The rows of each matrix lie in a flat space through zero, up to rounding. After each matrix: how many dimensions does the smallest such space have?

852; 704; -82; -108; 37; 386; -100; 119
704; 821; 143; -377; 452; -345; 173; 568
-82; 143; 534; -172; 226; 97; -99; -284
-108; -377; -172; 196; -233; 378; -286; -424
37; 452; 226; -233; 169; -137; 242; 214
386; -345; 97; 378; -137; 363; -413; -289
-100; 173; -99; -286; 242; -413; 173; 269
119; 568; -284; -424; 214; -289; 269; 392
	5

-200; -63; -16; -56; 296; -308; 90; 20
-63; -513; -82; -152; 129; -187; 41; -314
-16; -82; -721; 92; -276; -374; 289; 90
-56; -152; 92; -524; 80; -527; 55; 150
296; 129; -276; 80; -136; -219; -1; 362
-308; -187; -374; -527; -219; -571; 198; -8
90; 41; 289; 55; -1; 198; 135; -45
20; -314; 90; 150; 362; -8; -45; -206
	6

613; -186; 90; 62; -177; 436; 171; 12
-186; -196; -63; 58; -53; -25; 54; 82
90; -63; -5; -9; -110; 120; 20; -3
62; 58; -9; -83; -139; 102; -60; -61
-177; -53; -110; -139; -354; 131; -110; -53
436; -25; 120; 102; 131; 141; 139; 22
171; 54; 20; -60; -110; 139; -27; -58
12; 82; -3; -61; -53; 22; -58; -49
	3

68; 92; 134; -47; 58; 67; -73; 73
92; 164; 279; 166; 2; 266; -67; -5
134; 279; 323; 169; 41; 120; -166; 30
-47; 166; 169; 823; -277; 219; 61; -398
58; 2; 41; -277; 119; 3; -58; 166
67; 266; 120; 219; 3; -247; -180; -37
-73; -67; -166; 61; -58; -180; 47; -80
73; -5; 30; -398; 166; -37; -80; 231
	3

-38; 132; -230; -29; 136; 33; 90; 6
132; 558; 160; 83; -49; 108; 61; -376
-230; 160; 359; 29; -19; 193; -648; 875
-29; 83; 29; 3; -6; -8; -109; 136
136; -49; -19; -6; 138; 187; -20; -113
33; 108; 193; -8; 187; 304; -683; 679
90; 61; -648; -109; -20; -683; 272; -231
6; -376; 875; 136; -113; 679; -231; 38
	5

-780; 348; -61; -267; 178; 45; 248; -10
348; -169; 72; 497; 9; -66; -238; -71
-61; 72; -230; -271; 17; 171; -3; -235
-267; 497; -271; -639; -64; 327; 276; 4
178; 9; 17; -64; -94; 53; 52; 66
45; -66; 171; 327; 53; -396; -284; 397
248; -238; -3; 276; 52; -284; -421; 78
-10; -71; -235; 4; 66; 397; 78; -693
	5

433; -166; 383; -70; -183; 267; -63; -139
-166; 269; 165; 39; 557; -362; 12; -138
383; 165; -160; -18; -176; 71; 2; -120
-70; 39; -18; 645; -269; -338; 541; 351
-183; 557; -176; -269; 22; 62; 115; -116
267; -362; 71; -338; 62; 166; -313; -4
-63; 12; 2; 541; 115; -313; 108; -43
-139; -138; -120; 351; -116; -4; -43; -45
	6

-205; 381; 265; -94; -28; -239; 131; 123
381; -129; -65; 189; 243; 214; -286; -348
265; -65; -813; 284; -406; -97; -207; -536
-94; 189; 284; -620; 97; 398; -85; 618
-28; 243; -406; 97; -372; -278; -3; -230
-239; 214; -97; 398; -278; -659; 293; -330
131; -286; -207; -85; -3; 293; -120; 62
123; -348; -536; 618; -230; -330; 62; -628
	4

88; -50; -22; -116; 132; -88; 99; 86
-50; 106; 55; 14; -59; 196; -160; -49
-22; 55; 174; -312; -93; 74; -88; 7
-116; 14; -312; 691; -24; -101; 121; 41
132; -59; -93; -24; 291; -58; -1; -42
-88; 196; 74; -101; -58; 181; -148; 100
99; -160; -88; 121; -1; -148; 316; 158
86; -49; 7; 41; -42; 100; 158; 145
	5

569; -71; 41; -228; 222; 64; 35; 44
-71; 123; -4; 65; -116; 108; 184; 155
41; -4; -25; -101; 180; 23; -330; -241
-228; 65; -101; 83; -145; -62; 13; -63
222; -116; 180; -145; 393; 96; -234; -120
64; 108; 23; -62; 96; 193; -172; -16
35; 184; -330; 13; -234; -172; 687; -36
44; 155; -241; -63; -120; -16; -36; -144
	5

-55; 7; 104; -145; -13; 2; -116; 70
7; -533; -84; -147; 110; -371; 241; 161
104; -84; -715; -60; -497; -237; -116; 391
-145; -147; -60; -140; -42; -188; 275; 78
-13; 110; -497; -42; -537; -174; 162; 148
2; -371; -237; -188; -174; -374; 207; 206
-116; 241; -116; 275; 162; 207; 214; -135
70; 161; 391; 78; 148; 206; -135; -250
	5

467; 69; -455; 234; 124; -36; 68; -58
69; -33; -39; 34; -400; -453; 199; 284
-455; -39; -358; -308; -339; -883; -34; -7
234; 34; -308; -70; -14; 160; -134; -228
124; -400; -339; -14; 206; 415; -55; -295
-36; -453; -883; 160; 415; 576; -314; -544
68; 199; -34; -134; -55; -314; 15; -14
-58; 284; -7; -228; -295; -544; -14; 62
	6

-205; -65; 215; -43; -66; 172; -221; 58
-65; 228; 320; 302; 110; -302; -279; 278
215; 320; -220; 53; 233; -334; -16; 139
-43; 302; 53; 138; -28; 329; -105; 113
-66; 110; 233; -28; -14; -167; -142; -1
172; -302; -334; 329; -167; 477; 585; -138
-221; -279; -16; -105; -142; 585; -72; -7
58; 278; 139; 113; -1; -138; -7; 3
	5

-398; -476; -170; -800; -147; 666; 269; -303
-476; 103; 46; 50; -144; 298; 204; 320
-170; 46; 20; 32; -51; 100; 71; 124
-800; 50; 32; -100; -248; 592; 365; 414
-147; -144; -51; -248; -53; 222; 94; -80
666; 298; 100; 592; 222; -745; -363; 1
269; 204; 71; 365; 94; -363; -162; 85
-303; 320; 124; 414; -80; 1; 85; 463
	2

259; 154; -75; -517; 148; 214; 74; -155
154; 281; 26; -129; 49; 155; 139; -35
-75; 26; -300; 205; -121; -98; 218; 219
-517; -129; 205; 623; -146; -207; 38; 129
148; 49; -121; -146; -437; 90; 294; -186
214; 155; -98; -207; 90; -88; 196; 43
74; 139; 218; 38; 294; 196; -335; 10
-155; -35; 219; 129; -186; 43; 10; -147
	6

-419; 148; -249; -244; -39; -110; -218; 125
148; 432; -420; 583; -31; 58; 213; 1
-249; -420; 384; -665; 24; -85; -272; 27
-244; 583; -665; 365; -69; -45; 12; 119
-39; -31; 24; -69; 1; -12; -33; 7
-110; 58; -85; -45; -12; -28; -52; 35
-218; 213; -272; 12; -33; -52; -75; 78
125; 1; 27; 119; 7; 35; 78; -33
	2

32; 363; -499; -248; -112; 714; 325; 423
363; -157; 223; 101; -100; -216; -316; 89
-499; 223; -573; -119; -84; 75; 302; 8
-248; 101; -119; -67; 91; 158; 223; -80
-112; -100; -84; 91; -118; -424; -161; -85
714; -216; 75; 158; -424; -458; -662; 393
325; -316; 302; 223; -161; -662; -522; -45
423; 89; 8; -80; -85; 393; -45; 344
	3
